The groups are shells around one centre, one inside the other: the same stretched ball of 4 dimensions in 9 sizes.
In the rows, 128 means zero.
Known rows, each followed by its group:
[117 125 130 133 110 136 119 121 130 120 132 143 140 134 128 149]  Z332
[113 143 154 137 114 131 112 132 146 128 139 118 139 116 125 146]  Z332
[122 117  41 100 131 120 131 124  99 111 115 153  97 164 149  96]  Z693
[122 140  24  89 138 105 111 125 103 107 118 140  81 154 160  84]  Z50
[118 148  60  99 137 107 110 133 119 115 125 123  90 138 151  92]  Z740
[109 150  96 120 130 122 121 150 138 127 114 110 104 135 139 119]  Z693
[122 114  61  92 146 113 143 130  97 123 137 134  92 151 139  60]  Z693
[114 129  93 111 137 121 135 141 121 129 129 119 104 139 134  92]  Z166
[120 100 143 120 131 132 151 127 114 136 159 131 133 131 113  91]  Z815
[125 112 100 112 122 125 124 110 106 116 146 153 126 141 134 109]  Z740
[109 128 172 150 109 146 130 139 149 135 130 122 151 124 114 162]  Z166
[115 123 158 124 132 127 137 136 131 139 159 110 131 116 115  98]  Z50
[120 111 148 129 117 135 131 118 123 127 152 140 144 128 118 126]  Z332
[116 139  62 112 124 121 115 131 120 112 109 139 103 150 149 124]  Z166
[115 157  62 113 123 115  99 133 131 110 107 129  99 141 154 131]  Z989
[116  91 202 143 119 149 159 127 128 146 167 130 163 121  95 120]  Z50
[111 143  85 127 116 130 115 138 135 117 100 134 114 147 143 149]  Z266
[117 136  89 106 137 115 124 135 120 124 135 120 102 134 138  90]  Z815
[114 138 159 148  99 141 106 123 148 121 130 136 154 122 125 179]  Z266
[110 132 108 134 114 138 127 140 135 123 106 134 125 146 133 151]  Z50
[124 102  61  93 143 118 149 124  91 122 139 145  98 156 137  62]  Z463
[122 128 100 117 118 123 112 115 118 114 138 145 124 136 138 124]  Z740
[106 143 194 149 117 137 124 147 161 143 144  98 147 105 110 147]  Z266
[112 151 146 135 117 127 107 136 149 127 134 112 132 115 129 144]  Z815
[125  97 118 113 127 130 142 113 103 125 156 150 131 140 123  95]  Z463
[109 158 119 128 122 123 109 145 148 126 120 108 116 124 136 137]  Z166
[113 118 131 122 133 130 146 141 125 137 140 118 122 133 120  99]  Z463
[109 147 173 140 120 131 118 143 155 137 143 101 138 108 118 139]  Z989
[123  89  96 110 130 133 155 120  96 125 141 155 122 155 125  90]  Z693
[106 152 170 140 122 130 119 150 159 139 137  95 133 109 119 138]  Z740
[115 151 119 126 117 122 101 128 140 118 131 124 124 122 138 140]  Z266
[119 113 158 141 104 144 125 115 130 124 143 148 157 129 118 157]  Z989
[107 155 132 132 124 125 115 149 151 131 123 102 119 121 131 135]  Z463
[125 114  44  97 130 118 127 115  95 109 125 158 101 160 148  93]  Z989
[116 114 185 142 114 142 135 126 137 137 157 127 156 117 107 137]  Z332
[110 124 206 159 103 151 130 134 155 139 143 122 168 113 104 172]  Z815

New rows. What belongs after each?
[115 139 149 125 128 123 121 135 138 133 152 109 128 113 123 111]  Z50
[111 111 231 156 111 151 144 134 150 149 165 114 172 105  92 147]  Z50
[116 118  74 104 141 121 145 140 109 127 125 128  98 151 136  80]  Z989
[123 108 121 110 135 123 140 122 109 130 159 133 122 132 123  81]  Z989
[112 143 153 145 104 137 106 128 150 123 128 129 146 121 127 172]  Z815
[115 145  79 118 120 122 109 131 128 113 113 134 110 142 147 134]  Z332
[113 127 103 128 117 135 128 134 128 122 114 138 123 146 133 139]  Z815
[116 117 188 152 100 148 124 119 142 130 147 140 168 119 110 169]  Z989
[119 121  78 100 142 116 138 134 108 126 137 127  98 144 136  73]  Z815
[106 153 184 152 110 138 112 146 166 136 132 102 147 107 117 167]  Z463
[116 125 159 125 130 127 133 133 132 137 159 112 133 115 116 103]  Z740
[119  90 200 142 115 149 154 120 125 142 170 137 167 121  96 125]  Z740
[115 105 152 129 126 139 151 133 123 138 147 129 138 132 112 111]  Z166
[121 118  61  95 144 114 139 131 101 122 134 133  93 150 141  68]  Z815
[107 136 159 153 103 148 123 141 154 130 114 126 148 130 120 180]  Z50
[124 127  64  98 134 112 118 118 105 113 137 141 101 143 146  87]  Z740
[109 160 137 137 114 127 101 140 155 124 123 111 129 118 133 157]  Z815
[122 121 125 122 117 127 118 114 120 119 148 143 135 129 129 124]  Z740
[114 155  51 103 136 109 111 142 125 116 110 119  85 144 154 101]  Z989
[124 119  34  93 135 115 127 120  95 109 121 153  92 161 152  86]  Z693
[102 155 186 158 106 143 114 151 171 137 122 102 149 111 117 180]  Z266
[114 144 115 119 128 120 116 137 134 126 135 115 115 125 134 114]  Z166
[116 125  50 100 141 118 140 141 108 122 114 131  88 158 144  82]  Z740
[111 158 150 139 112 127 100 136 155 125 131 111 135 112 130 157]  Z989
[112 153  69 118 121 121 106 138 133 113 102 128 103 144 150 137]  Z463
[125  78 100 105 137 132 166 118  88 130 153 155 122 155 120  69]  Z50
[115 110 196 156  99 154 132 121 141 133 147 141 173 122 105 172]  Z266
[116 127  69 114 124 127 127 132 117 116 111 142 108 154 143 121]  Z815
[121  93 159 127 123 139 151 119 114 135 163 141 147 130 109 106]  Z463
[108 134 167 144 115 140 130 144 150 137 131 113 142 121 116 149]  Z332
[110 139 197 149 112 138 120 137 156 138 150 108 154 104 110 152]  Z693
[107 162  91 124 125 121 109 151 146 123 103 109 103 135 145 137]  Z266
[123  84 125 111 137 133 165 124  98 136 160 142 127 143 113  72]  Z740
[116 117  67 109 133 127 143 137 110 123 114 139 102 159 138  99]  Z740
[116 103 176 138 119 144 149 130 129 140 155 129 151 125 105 123]  Z166
[110 120 244 166 101 155 133 132 161 146 161 115 182 100  93 173]  Z50
[120 129  46  93 141 110 128 130 104 116 126 134  88 151 149  76]  Z815
[114 137  50 106 134 118 126 141 117 117 105 130  91 155 149 104]  Z989
[103 143 203 157 112 144 127 152 167 145 136  97 153 107 107 162]  Z50
[120  98 176 140 110 146 141 116 124 132 157 146 162 127 108 140]  Z693
[122 101 146 120 128 132 145 120 113 133 163 136 137 129 114  96]  Z463
[107 159 152 147 106 135 102 142 161 126 118 113 139 118 129 176]  Z815
[123 117  97 106 133 119 130 120 108 122 148 137 114 137 133  87]  Z463
[114 118 143 124 131 131 144 139 128 138 146 117 127 128 117 102]  Z815
[110 158 122 130 120 123 106 142 149 125 122 110 119 122 136 141]  Z166
[110 134 120 121 134 126 136 148 133 135 130 109 113 132 127 105]  Z989
[123  81 154 127 122 144 159 116 107 134 161 151 150 139 107 106]  Z266
